The rows are grouped in 4 ways, from coarse to fine. Each group lies inside one group of the grouping before and may be the whole of it. The rows also spread widely along 14 directions, which tell nothing about the answers.
Known rows, each followed by its group in each grouping:
[-11 -12 -14  -9  -8   2  -9 -20   2  12  -7 -18   2  -6  30  22   0  -9
   6   6  28  11   7 -15   0  33   3   4   9  11   9   9  16   3   9]
dipul Z_548 Z_408 Kag
[  7 -13   4  -4   0 -20  -2  15  -3  36 -10  -7  20  -1  28   5  -2 -10
   9  11  19  14 -21  37 -18  14   8   4  12   1   0  -9  -5   6   9]
giv Z_909 Z_661 dituk
[-19  16  19  -9  -2 -10   8  10  -3 -22   1  21  -2   3   2   3  -4   5
  -5 -17 -20  15 -19 -20  -7 -11   0   4 -12 -17   0  -2  -3  14  12]
dipul Z_40 Z_642 nofi
[-15  20   6 -16  -3 -11  16 -17   0  -1  16   2 -10   3   0   0  15  -8
 -16   4   7   0  -3 -38 -16  -1  25   4  -2  -4  -3  -7   0 -16   1]
dipul Z_40 Z_594 figid
[ -9  -2   4  -5 -14 -14   7   1  -1  -1 -33  -2   1 -16  33  19 -10   0
   1   0   8   5  -6   5   6  11 -16   5   9   1   8   0 -14  10   3]
dipul Z_40 Z_642 mitos
[-13 -26  -5 -20  12  12  -4   7   3  -3  -8  12   5  13  25  17 -11  -7
   5 -16   4  -5   1 -11  19  17  25   7  13  -3  10  17  24  -8   1]
giv Z_83 Z_721 Zile
[ -9  17 -16 -18  -8  -3   8  -8  -6  30  -3   2  -6 -15  26  20  -1 -12
  15  10   4  10 -17 -23 -29  22  18   6 -26  21  11   8   7  13   6]
dipul Z_910 Z_795 vus
[-14   5  -9 -14  -7 -15  11  14  -1  38  -5   2   2  -4  26  25   5   5
   2 -19 -10  -4 -13 -38 -10  -3  28  10 -17  -4  15   4   1   7  -2]
giv Z_189 Z_833 Nor
[ -9 -12   0  14   3  -1  -3  34   1   6  -5 -11  15  10 -11   2 -20  13
 -12  10 -19  -6   2   7  -4  -4   3  19 -14   3 -14 -17  -5  21  -1]
giv Z_994 Z_37 Vadu
[ -5   0   1 -10  39  -5 -20  10  -4   5  25  19   7  11   8  14  -1  -9
   2 -13  -7  20 -20   3 -16  -2  17 -11 -21   2  11 -12  11  -4  12]
giv Z_189 Z_525 nupot
[-24  15  12   0   9   5 -16  -6  15   0 -25  -9  -4  21  16  21   0  -8
   3 -11  16   1  -2   5   1  16  13 -14  -9   4 -13 -18 -21  11  -1]
giv Z_994 Z_986 nin
[-16 -16  13   3  -1   0 -25 -12  12 -13  -1 -29   4  27  -4  -1  -1  10
 -11   5  12  12  21   7   0  18   5   7  22   2 -11 -17   1   2  -1]
giv Z_83 Z_721 faz
[ -8 -21   4  -4 -11   8 -22  12   2 -37  -9   2   7  10  18  16  -1   9
  17 -10  15  21   9  17  25   5 -12   3  19  -6   9  19  -1  10  12]
ludi Z_500 Z_105 Pinud
[  2 -21 -10 -20   2 -17  10  12  -4  31  -8   0  23  -7  37  17  -4  -8
  17   5  12   3 -19  14 -20  15  11  12   8   1  21  -4   7   1   4]
giv Z_994 Z_986 ninu
[ -4  13   8   3   6   1  12 -11  -5   0 -17   9  -1  -8   8   2 -13 -12
   5  -8  -7   4 -15   8   7  -2 -24 -16 -17 -11   7  -8   5  31  12]
giv Z_909 Z_209 zanet
[ 10 -17 -19  -4   8   2 -13  21  -6   5  13 -13   8   9  -8  10   3  17
  15  18   5   3  16  28   1 -16   7   5 -13  22  15  -6  -1  -1  -5]
ludi Z_438 Z_378 puzes
[-13  17   1   8 -11  -5  14  11   1  14   0  -7  -6  -2  -8   2  -1   3
 -25   5  -8  -7   2 -35  -3  -8  14  12 -17  -3 -16  -4  -5   8   1]
dipul Z_40 Z_784 Zim
[ -7 -23 -11  -6   0   9 -22  19   1 -13   3   3   8   4  23  24  -3  -1
   3   3  22  15   8  -1  18  14  10  14  17   7   3  24   6 -10  12]
dipul Z_40 Z_784 Vufo
[-11   2   4 -12 -26   6  12   1   6  17 -34 -12   1  15   9  -3  -5   6
  23 -11   0   1  -2  14   6   2  13   8   3  -6   5  13   9  30  -6]
giv Z_189 Z_525 sibem
[ 12 -16 -22   1   1   5  33  17 -10  20   8   2  10 -16  -6   3 -11  -5
  -8  12  -4 -22   7  -9  18 -14  -3  12  -5 -10  10   9  27   7   5]
dipul Z_910 Z_785 Zar
[  4   0  -7 -14  21 -10 -12  11  -6  25  -7  14  -1  -3  29  19   1  -6
  23 -15   6  16 -20  21  -6  -5   9 -19 -20  10  21   1   4   5   7]
ludi Z_715 Z_811 fivek
[-12  -4   8   0 -21   1  18 -15  11   3   4 -19  16   9  -1  -2  10  -5
  -2  -5  21   0   2 -16   1   8 -11   4  23 -37  -5   0  21  24  21]
dipul Z_548 Z_408 vero
[-16  14   0 -25   6   0  18  -7   1   6  10  15   3   9   8  10   6 -11
  12 -14  -8   0 -22 -28 -24   3  22   0 -16 -11  13  -2  15  10   6]
giv Z_189 Z_833 geve
[  1  13   6  21  12   3 -16  -2   3  35  -2 -15  -6  10  -1  -1   6  -9
 -13  -8  20   9   5  10  20  -8   6 -22 -12  -5 -17  -5   2  11  11]
giv Z_909 Z_851 rivug
[-10   0  -1 -26 -19  10  26  -5   6 -27 -12  -3   5  17  -4   4   5   5
  30   5   5 -13   4   7  -4  -3   2   7   6  -9  16  -1   3  15  -5]
ludi Z_438 Z_264 rupi
[-10   5  -7 -21  -3 -12 -18  16  -1  33  -8   0  -3   7  20  29   9  22
  26 -21  -7  17  -8  -4  -8 -12  26   3 -22  14  26   7  -5  11  -4]
dipul Z_910 Z_795 dava
[ -4  21  -4  -5 -18   5  -6   4   6  52 -23 -22  -8  18   3   0  12   6
  30  -2  13  10  -3  21 -14   0  29  -6 -26  16  -4   6  -1  30  -2]
ludi Z_500 Z_105 Pinud
[ -4  14  -2  -4 -14  -1   1  19 -11  25 -21  16 -13 -14  24   6 -10  -3
   5  -9  -5  19 -15  -6   9  -3  12   4 -21   9   1  29   4  17   9]
dipul Z_40 Z_784 Zim
[  8  -7  -3   1   2   7  18  23  -9   0  -9   9   0  -1  -7 -12 -20 -11
  -8  24  -2  -9   0  26   9  -3  10  12  -3  10 -13   7   6   0  -1]
dipul Z_910 Z_785 Zar
[-20   8  13  -1  -4  -9   0 -31   4  -3 -24 -12  -3  -4  16  15  -7   7
   4 -27 -14  10  -4 -20   6   3 -33 -14  -9 -18  19 -17   6  38   6]
giv Z_909 Z_851 rivug
[-16   5   5  -8 -24  -4  -2 -15  -2 -16  -2 -13 -15   2   6  -4   2   4
 -11  16   5  11  14 -22  -5  14  18  17  10  15  -6   2  -7  -7  -8]
giv Z_83 Z_721 Zile
[-16 -14   3   3 -10  11   7  18  16   5 -27 -13  13  20   5  12  -9   3
  -3  -9  11 -16   8   1  23   6   7  11  16 -18 -14   7   4  17   4]
dipul Z_40 Z_784 Vufo
[-17  13  -7 -25 -14   7   6   8  10  -5 -11   3   1  14  12  26  16   2
  33   0  20  -1  -2   3  -5  -2  23   8  -4   8   9   8 -19   5  -3]
dipul Z_40 Z_594 figid
[  9 -17 -17  -2   0 -13   3  21  -6  25   3  -9   6  -7  16   9   2  -3
  -5  18  16  -2   3   8  -4   1  18   9   3  12   2   1   0 -13   0]
ludi Z_715 Z_811 fivek
[ -6  -9  -3  -4  12  13  -2  15   3  23 -22  -6  -4  24   1  -3 -17  -5
  -3  -2   0 -12   6  17  14   5  38   4  -6  12 -12   6  15   0 -13]
giv Z_189 Z_525 sibem
[-11 -11   2   5  11  10  -8 -17   2  -7 -22 -18 -11  14  -6  -7 -24   2
 -15   1 -12  -5  18   2  11  16  -3  -5  -9  11  -7 -11  22  13  -7]
ludi Z_500 Z_105 Pinud
[  9 -28 -16  -7  10   5   8  -4  -7  23  -4  -6   7  -5  21   7  -9  -8
   0  -3  13  -6   5  -1  19  10  -1  -6   6  -6  17  11  40   0   8]
ludi Z_438 Z_378 puzes
[ 12 -11  -2  11  16  -5 -15  31  -7   6  24   1  13   7 -13  -5   1   5
  -4  10   1  15  -2  29  -4 -18   3   1 -11   2  -4  -7   3   2  13]
ludi Z_500 Z_105 Pinud
[ -5 -20   3 -17   1   2   7  14  -9 -17   4  13   9   9  -3 -10 -24   1
  -1   9 -22   8  -9   5 -12  10   8  22   3   0   1   7  27   7   5]
dipul Z_910 Z_795 vus
[-16  36  21  -1  -3  -5   7 -13   4  -6 -29   6 -14  -1   6   3  -3  -6
   4 -10  -2   9 -16   8  -4  -5 -12 -18 -22  -2  -5 -15 -21  25   5]
dipul Z_40 Z_642 nofi
[ -1  12   9 -10   1 -25  -9   4  -5  28  13   9   1  -6  19  13  22   9
   5 -29   6  30 -17 -13  -2 -23   5 -11  -6 -19  22   5   4   3  19]
dipul Z_40 Z_642 nofi
[ -9  -4  -5   3  22  19  -4  16  13  32 -22  -6  10  23  -1  14 -13  -3
  10 -15   3 -13  -3  18  13   2  10  -9 -20  -4  -8  -3  18  28   7]
dipul Z_40 Z_642 nofi
[-14   6 -13  -3   5  14 -18  -2  -1 -20   8   0  -6   4   2  23   1   6
  10  -5  -1  12  10 -15   9  -4  -2  -2 -22  13  13   3  -1  13   2]
giv Z_189 Z_833 Nor
[  3  11   4   0  -8   5   3  -6   5   5 -12  -7   0   6   5   2   9 -11
  15   9  33   5   0  34   9  -2  -6 -12   7  -3  -4   1 -10  10   9]
dipul Z_910 Z_795 vus

New rows. What belongs after each?
[-19  16   8 -12   5  15 -17  13  -4 -21  11  22 -15  22   0   1  -2  -5
  -1 -10  -8  20  -7 -17  -1   2  39   4 -19  11 -12  19   4  -3   4]
giv Z_189 Z_833 Nor
[ -5 -23  -5  -6  25  -6 -16  16   1   8  -2   2  16   7   6  20 -17  15
   7 -18 -19   9  -5  10   2  -7 -11   0 -11  -3  22 -10  19  18   7]
dipul Z_40 Z_784 Vufo
[-17   5   8  -9  -2 -12  -5  11   2   4  -4  -5  -9  13   3   8   1  11
 -17   1  -5   2   4 -19  -8  -1  34  14  -5  11  -9  -6 -11 -14  -9]
dipul Z_40 Z_642 nofi
[ -1  25  15   8  -1  -6 -12 -11  -6  14 -21  -4 -17  -1   1  -3   0   8
   8 -18  -7  22  -3  20  17 -25 -15 -25 -25   1   9  -7  -9  29   2]
giv Z_909 Z_851 rivug
[-19  26  12  -7 -11   3  23 -15  13  -1 -35  -1 -14   8  12  13   4 -12
   2  -9  16 -20  -1  -7  14   1   8 -13  -2 -11  -7  -5 -19   9  -5]
dipul Z_910 Z_795 vus
[ -5  12  10 -16 -27 -17  22  -6  -6  -9 -14   3 -11  -9  15  -7   8   0
   4   0   4   8  -7  -5  -5  -8   3   2   9  -8   8   6  -8   2   0]
ludi Z_715 Z_811 fivek
[-19 -13  -3  -8 -19  16   9  -9   3 -11 -14  -9   4   7  11   8 -11  -2
   5  -5   0  -3   8 -24  14  20   0  15  10 -12   1  16  23  22   5]
giv Z_909 Z_851 rivug
[ -1  -1   5  -9 -19  -2  -1 -28 -12 -19 -19  -5 -16 -11  17  -5  -6   1
   5   6   7  19  12   8  21   4 -15  -2  12   9  17  13   6   4  -3]
giv Z_909 Z_209 zanet
[  0   9  -7   0  -8  -5  -3  16 -11  25  11  16   3 -21  29  13   5 -11
   7  -4   9  26 -21 -14  -4   3   7   2 -14   0   5  20   2  13  23]
giv Z_83 Z_721 Zile
[-18  17   0   6   5  16  13  20  10 -10   1   0   4  21 -29   2  -9  -1
  -6  13 -12 -16  -1  -5 -13  -5  12  11 -28   2 -25 -16  -8  22   1]
dipul Z_40 Z_784 Zim
[ -3  -8 -22  -9 -15  11  13 -13  -1  -6  -5 -11   9 -12  12  12  -5  -6
  27  14  11   4   1   0  -8  17 -24   4  -3   1  18   6  21  32  12]
ludi Z_715 Z_811 fivek
[-10 -20  -3   5  -5  -1  17  23  -2   3 -16   6  15 -10  25  20 -18  -5
 -11 -11  -5 -13  -7 -21  22   6  -8  14   7 -22   0   9   7  14  11]
giv Z_909 Z_851 rivug
[-14   5  -1 -17   1   5   8  -9  -1 -25  10   5  -1   8  -1   6   0  -7
   6  11  -1   1  -2 -12 -13   7  11   8  -6   5   5  -6   1  -1  -1]
giv Z_909 Z_851 rivug
[ -3   0   3   9  23  -8 -10  20  -7 -12  11  13  -5  -5   1  10  -9  -2
 -30   3  -4   5   1  -8  13 -12   5  -1 -12   6  -9  -8  -9 -17   6]
dipul Z_40 Z_642 nofi
[ -9   8  17  -2  15   7   2 -21   5   4 -23  -7 -21  23 -11 -18  -9  -5
 -21 -11   1 -10  15   6  27  -6  17 -17   0  -2 -13  -5  17  -5 -10]
dipul Z_40 Z_594 figid
[ -9   0   7  -1  22  -4   0   5   1 -15  14  19  -2   4  15  13   7 -18
 -21 -18  14  -1  -7 -23  14  -3  11 -16   5 -21  -6   0   3 -19  16]
ludi Z_715 Z_811 fivek
[-21   1  16  -6  12 -16   0 -13   5   4 -21  -3   1   5  23  16 -11  -4
  -9 -19 -11   0 -13 -14  -6  13  -2  -7  -4 -10   5 -24  -2  10   1]
giv Z_909 Z_851 rivug
[  3  -1   1  -6  -1  -7  11  14   4  33  -8   1  24   2  12  10   2  -5
  27  -8  10   7 -25  29 -13  -4 -11  -5  -3 -21  11  -4   7  34  20]
dipul Z_910 Z_795 vus
[  3   0   4 -12 -15 -20 -14  25 -10   2 -14  -1  -3   1  16   3   0  15
  18  15  -1  27  -5  42 -14 -10  19  15  -2  30  11   1 -32  -4 -13]
giv Z_189 Z_525 nupot
[ -1  -9  18   9 -16 -14   4  21   2  29 -35 -15   5   8  14 -10  -8   6
 -12  -5   8  -3   0  27  20  -6  10   5  18 -12 -14  -1 -11   7  -3]
giv Z_994 Z_37 Vadu
[-19   2  15 -11  13  -5 -10  12   6 -22 -17   8   1  19  16  18  -8  -2
   6  -7  -4   4 -14  11 -12  12   9  -5  -8   5  -4 -18 -19   4   1]
ludi Z_438 Z_264 rupi
[ 10  -8  -6  13 -18   6 -13  29  -6  15  -2  -8   0   0  13   4   8   4
   0   2  27  15  11  12  32 -10   7   1   7  -3  -9  28  -1   4  15]
ludi Z_438 Z_264 rupi
[ -7   1   6 -12  -5  10   1  -3  -1  -9  13   0  -2  20  -4 -10   6  -7
   1   3  11  10   0  -9  -5   9  22   2   4  -8  -9  10  21   0  12]
ludi Z_438 Z_264 rupi
[-12   0  -5 -12  -6  -1   0  19   3  13 -17  -7 -11  17   8  12   1   9
  -2  -1   1 -13  12  -6  11  -7  48  14  -4  18  -2   6 -14 -16 -24]
giv Z_189 Z_525 sibem
[-14   4   6 -22   9  10   2 -10  12  22 -24  -6 -11  35   4  -3   2  -5
  15 -21   7  -9  -1   7   1   5  39 -15  -5  -2  -1   2  22   5  -8]
ludi Z_715 Z_811 fivek
[-18  -2  -3 -28   0   6   6  -9   4   6   5   2   5  21   3   9   4   7
  21 -24 -12   4  -6 -23 -11   0  19   5  -7 -13  24   5  31  18   2]
giv Z_189 Z_833 Nor
[  3   5  -8  16  34   1  -4  21   0  27   7  -5   1   8 -10  11  -4  -4
 -15   4   0 -15   0   8   2 -14   9 -18 -37   9 -11 -27  -5   3   2]
ludi Z_438 Z_378 puzes
[-18  -9  -3 -11  12   2  -9  10  10  12  19  -3  16  22   2  17   4   2
  -2 -11   1   6  -6 -26 -16  11  21  11  -2 -12   0  -3  22   7  14]
dipul Z_40 Z_784 Zim
[  4 -14  -3   1   3   6 -13   1  -9   1  -4 -10 -11   7  -3  -9  -9   6
 -14   6   4   5  25   9  30  -8  15   1   4  12   0   9  15 -12  -9]
giv Z_994 Z_986 nin
[-12 -12   9  15   5   2 -23  26   6   0  -8 -18  12  25  -8   3 -14  11
  -7   7  -6   8   5  23  -2   6   7  13  -4   7 -22 -15 -11  18   1]
giv Z_909 Z_851 rivug
[ -5  -5  -9   6  24  -3  -7 -10   6  21  12 -17   3   5   2  17   5  -6
 -22   1  19  -7  13 -18   7   4   7  -9  -4  -2  -2 -17  13 -11   6]
dipul Z_40 Z_642 nofi
[-14  -4  -3  -5  11  21 -12   4   3 -12   0   8   2  15   2  14 -13  -3
   9 -11  -3   9  -2  -5  10  10   2  -2 -12  -2   0  11  22  21  14]
dipul Z_910 Z_795 vus
[-19  18  18   5 -42  -7  -7   9  -2   1 -25 -10 -13   0  15   0   2  15
  -4 -12  -2  24   2 -18  12  -3   8  11   0  -5 -12  18 -19  23   3]
giv Z_994 Z_986 nin
[ -8 -14   5 -12 -19   2   1   1   5  -3  -9 -14   5  18  12   3   7   5
   8  -4  17   3   7  -1   8   9  12   7  22 -13   1  11  11   5   5]
ludi Z_438 Z_264 rupi
[-11  -7   5 -15 -14  14   2  21   2 -22 -20  10   2  17  15   8  -4  -7
  17   6  17   0  -1  22  15   7  25  14  15   5  -8  20 -12  -4  -3]
giv Z_909 Z_851 rivug
[-20  -1   9 -24   0   2  11 -20  11 -25   2  -3  -1  23  -2   4   9   1
   5  -4   5 -10   9 -13  -3   3  18   3  16  -9  10 -13   2  -8  -9]
giv Z_83 Z_721 Zile
[ 12  11  -8  -7  18 -11  -9   8 -19  20  19  12 -10  -8   2   4   6   6
   9  -3  -9  20  -8   7  -6 -26   7 -17 -37  16  23  -3   5   0   4]
ludi Z_438 Z_378 puzes
[  4  -6   1 -10 -19 -21 -19  11  -9  15   2 -17  -3   2  17   3  13  18
   8  12  12  28   4  17 -14  -2  18   9   5  20   9   2 -13  -9  -3]
ludi Z_438 Z_378 puzes
[ -5   3  -7 -16 -31 -10  13  -3  -4 -16  23  -6  11  -7   2   5  20   9
  21  10   6  20  -4 -16 -26  -5  -9  15   6 -12  19   5   3  18  15]
ludi Z_715 Z_811 fivek
[ -8   2   2   0 -24  -4  -2  29   1  14  -7  -8   6   9   7   2   5   6
   6   9   7  11  -6   4 -14   6  24  19  -3   5 -16  10 -12  13   6]
ludi Z_500 Z_105 Pinud
[ -2  13  -1   1  -1   5  -5  19  -2  14 -25   6  -7   0  17   6  -8 -12
  17   5  10  11 -16  31  -5   6   9  -9 -22  18 -11   6 -14  19   6]
ludi Z_715 Z_811 fivek
[  1  10  10 -13   4  -1  -1   8  -1   1  17  12  -5  20  -4  -9  19  -7
   2  -4  16   9  -5   8  -2 -14  34  -7   1  -6  -4   8   3 -16   6]
ludi Z_500 Z_105 Pinud
[ -7   8 -15   4 -25   7   4  -3  -1  32 -22 -14  -6 -14  24  13  -2  -3
  15  -8  10  10  -2 -18   6  12  -6  -4 -15  -1   3  21  15  38  14]
ludi Z_715 Z_811 fivek
[  0 -12 -10   3  -4  -1  -3   3 -12  22  -4  -3   0 -13  18  10 -11   2
  -5  -6  -5   9   3 -17  19   1  -2   5  -7  -1  12  16  22  15   8]
giv Z_909 Z_209 zanet
[-25  10   6 -12  23  10  -3 -21   9 -37   5   1  -6  21 -17  10  -6   1
  -4  -4 -12  -4   7 -15  -5   2  -2  -7 -17   2   2 -24   5   6  -3]
dipul Z_40 Z_594 figid
[ -5 -15 -10 -14   2  -8  -3  13   4   0 -17  -9   4   6  15  25   1  12
  10   8  12  -9  13  17   9  -6  13  10   7  17  15  -6 -18 -13 -15]
dipul Z_40 Z_594 figid
[-10   7  -8 -10 -13   0   3   6  -4  11  11  -3  -8   5   2  13  13  11
  -2  -4  -1  -1  11 -36   9 -14  31  12 -10   2   9  13   2  -4  -5]
giv Z_909 Z_209 zanet
[ -9  22   0  -4   3  26  15   6  -4  -8 -16  17 -16   9  -4  -5 -17 -21
   3  11  -3 -11  -7   5   9   5  23  -2 -27  16 -20  11   1  13  -4]
giv Z_909 Z_661 dituk
[ -6  23  10  -3  -3 -13 -15  -1  -6  19   0  -2 -11   3   7   2   8   8
   7 -12  -6  30 -10   3 -11 -13  13  -9 -22   8   8  -3  -9  14   2]
giv Z_189 Z_525 nupot
[-15 -12   9 -19 -11 -10  -6 -20  -1  -9  -6  -4  -2   3  25  11   4   8
   1 -23   3  17   6 -25  13   5   2   1  20 -16  23   8  17  -1   3]
giv Z_994 Z_986 nin
[-11   4   6 -18  -1   1 -14  19 -17 -14   2  28 -13   1  21   6 -11   3
   9 -13 -21  31 -20 -15  -6   5  20   5 -24  13   6  25  10   6  10]
ludi Z_438 Z_378 puzes
[-25  11  21  -7  14   6 -17 -20  15 -12 -15 -12 -13  39 -12  -1   0  10
   0 -26 -10   3   8  -3   0   1  13 -19 -13  -5  -4 -20   7  15  -6]
ludi Z_500 Z_105 Pinud
[  5 -13 -10   8   2 -12  -8  20   0  14  15 -16  17   0   6  16  13   7
  -5  13  23   2  11  11   5 -13   3   7   8  -1   5 -13 -16  -8   3]
giv Z_994 Z_986 ninu
[-15  -7   5  -1  13 -12  -7   6   0  30 -22  -9  -8   8  22   9 -17  -1
 -25 -13 -11  -5  -1 -19   4  14  33   4  -7   9  -7  -7   6  -8 -12]
giv Z_189 Z_525 sibem
[  2 -22   0 -13   0  -3  39   3  -3  -3 -10   4   9   1  12  -7 -12 -17
 -13   8   6 -28  -2  -5   9   8   9   7  22 -20   1   0  22 -13   1]
ludi Z_438 Z_264 rupi
[-13  11   6   2   2  14  18  11   8   4  -3   0   3  19 -16  -8  -6 -15
  -9  10   6 -16  -6   0  -6   5  23   5 -10  -6 -29  -5   4  10   6]
dipul Z_548 Z_408 Kag
[ -6 -11   1  -5 -37 -18  22  10   0  16 -30 -19   6  -7  14   5   0  24
   9 -13  -9  -4   4  -7   8 -15 -11  13  12 -20  17   5   1  28  -3]
ludi Z_715 Z_811 fivek
[ -7 -20  -5  -7 -15 -18  14   2   0  15 -27 -16  16 -12  35  19 -12  -3
   4  13   7  -5  -7   4 -12  25  -6  19  15   3  10 -10  -7   9  -2]
giv Z_909 Z_851 rivug
[-13 -10   5  -4 -16   3  19  20   7   3 -36  -2   8   7  15   5 -18   0
   5   2  -3 -16  -4  10   7  11  11  18   9  -3  -9   2  -8  18  -6]
giv Z_83 Z_721 Zile
[-15  -8  12   3  -2  10 -10  -5   2 -19 -22 -13  -4  16   2  -8 -26  -4
 -10  10  -7   8   3   7  -4  31  -3   4  -2   9 -20  -6  13  20   4]
ludi Z_438 Z_264 rupi
[ -3  -1   5  11   6   5  -1  16   1  29 -10  -4  15   8   6  -4 -16 -16
   1   7   3   9 -21  22 -13  18   2   3 -12  -3 -22  -5  10  31  18]
giv Z_909 Z_851 rivug
[-15  -7  12  -2  10  10   6  14  16   7 -13  -1  10  34  -3   0  -3  -6
  -2 -19   4 -16  -5   3   5   5  23  -3   3 -23 -18  -5  13  12   6]
ludi Z_500 Z_105 Pinud
[  0  -9  -1  -3 -42 -20  20   3 -11  25 -23 -23   1 -17  17  -6  -8  18
  -1   6 -13   7   1 -15  -6   3  -8  21   4  -6  11   8  11  26   1]
ludi Z_438 Z_264 rupi
[-10   3   0 -13  -4   8  -2  14  -4 -24  15   8   2  15  -5  -3  -1  -6
   6  20   3  13  -4   7 -16   7  28  19  -2  14  -9   6  -3  -6   0]
giv Z_189 Z_525 sibem
[ -5  -8   0   9  -3   3  -4  31   5  29 -27  -8   6  11  18  16  -5  -1
  -1  -7  14  -9   1  15  25  -1  21   5   0  -1 -14   9 -12   8   0]
giv Z_909 Z_851 rivug
[  2 -13 -11   7  -2  13   9  32   7  15 -15  -6  11  10  -1  15  -4   1
   4   2  15 -20  11  19  31 -12   8   6   3  -7  -6  10  -3  10   2]
dipul Z_910 Z_785 Zar
[ -3  -1 -14 -12   3  -9 -14  -8  -1  10  18  -9  14  -4  16  32  18   9
  28  -2  13  19  -2  -1 -13  -5 -10  -3 -10   3  35 -10  -3  15  10]
giv Z_909 Z_209 zanet
[ -1  -2   1 -10 -16  -4  15  13 -17 -17   7  16   7 -11   2 -11 -14   1
   8   8 -23  21 -17   1 -15  -4 -10  20  -7  -4  10  10  12  22  11]
giv Z_189 Z_833 Nor
[ -7  -4   4  -1  15 -23  -6  15 -10  32  -5   4   1  -7  20  14 -12   7
 -14 -18 -26   8 -16 -19  -6  -5  11   2 -22   0  10 -11   4   7   1]
giv Z_909 Z_851 rivug
[-12   3  -1  -7 -43   2   7  -1  -4  10 -27 -17  -3  -2   8  -7 -10  13
  20   5 -13  18  -3  -3 -16  16  -2  20  -9   7   2  17  13  44   3]
ludi Z_500 Z_105 Pinud
[-11  -2   8   7   6 -18  -1  14   1  51 -11  -4   5  -2  23  15  -5   1
 -20 -32  -5   4 -15 -29   6   0  13  -4  -9 -21  -3   1  14  14  15]
dipul Z_548 Z_408 Kag
[ -3  10   7  -9  17 -15  -8  -4  -4  22 -24   7 -11  -2  29  10  -5 -10
   5 -12   4  11 -15  21   2   0  15 -18 -12  13  12  -8  -9  -5  -7]
giv Z_189 Z_525 sibem
[-28  24   8   1  -4  22   8   2   6 -12 -14   7 -10  13 -10   5 -18  -6
  -3  -9 -22  -1  -9 -28  -1  12   6   3 -32  -3 -20   4   9  39   9]
dipul Z_910 Z_785 Zar
[-16   1   4  -9 -10 -10  -5   0  -1  19  16  -9   6  11   1   8  10  17
   2 -19 -16  18  -5 -37 -14  -6  14  11 -10 -16  11   0  17  20   9]
giv Z_909 Z_851 rivug
[-13 -26   1  -6   8  10  -9  25   1 -27   9  18  24  11  20  22  -9  -8
   7 -12   5  10 -12  -3  12  13  -1  12  14 -19   2  14  12   8  22]
giv Z_909 Z_851 rivug
[ -7   2  -2   0 -11  -3   2 -10   3 -17   7  -9  10  -7  18  12  10 -17
   0  26  36   8   0   2  -9  21  -9   5  16   0  -4 -10 -16  -4  12]
giv Z_994 Z_37 Vadu
[ -8  26 -14 -14  -9  11  -8  -9   0   7   9   1 -11   1   3  20  19   5
  27  -5  14  20   3 -14   0 -13   9  -8 -25  12  19  15   1  15   7]
dipul Z_40 Z_784 Vufo
[ -3  17  -2 -13  -2   3  30  -7  -7   4 -17  17  -9 -13   5   5 -10  -7
  11 -10 -14  -7 -11  -8  10 -13  -8  -8 -22  -8  18   6  12  22   2]
dipul Z_910 Z_785 Zar
[-10  15  -3  -7   9  13  16 -30   3  -3 -14   9 -14  -8  20  13  -1 -25
   0  -9  18 -11   1 -18  22   9  -2 -22  -6  -5   8   1   8   2   4]
giv Z_83 Z_721 Zile
[  0 -20  -8   8 -19 -17   9   3  -4  31 -19 -34  11 -10   5   1 -12  21
  -9   9 -10  -6  15  -1   5  -3 -14  16   3  -1  12 -14   8  22  -8]
giv Z_994 Z_37 Vadu
[  2  -6   4 -10  37  -3 -16  11   1  30   7   6   1  26  -2  -4   0  -3
   4 -20  -2   9 -11  22  -6 -10  29 -20 -15  -2   3  -8  26  -2   6]
ludi Z_715 Z_811 fivek
[-10   0   7  -3  -4  -3  15   0  -1   6 -20  -7   1   5   7  -5 -17 -10
  -9  15  -4  -8  -6   4 -10  17  12  10  -1   6 -14 -12  -1   9  -6]
giv Z_909 Z_661 dituk
[-21   7   5  -1 -12  17  -5  24   9   2 -10   2 -10  26   5   7   5  -2
  -5 -18  10  -2   3 -24  19   3  41   4  -3  -9 -26  26   3   6   6]
ludi Z_715 Z_811 fivek
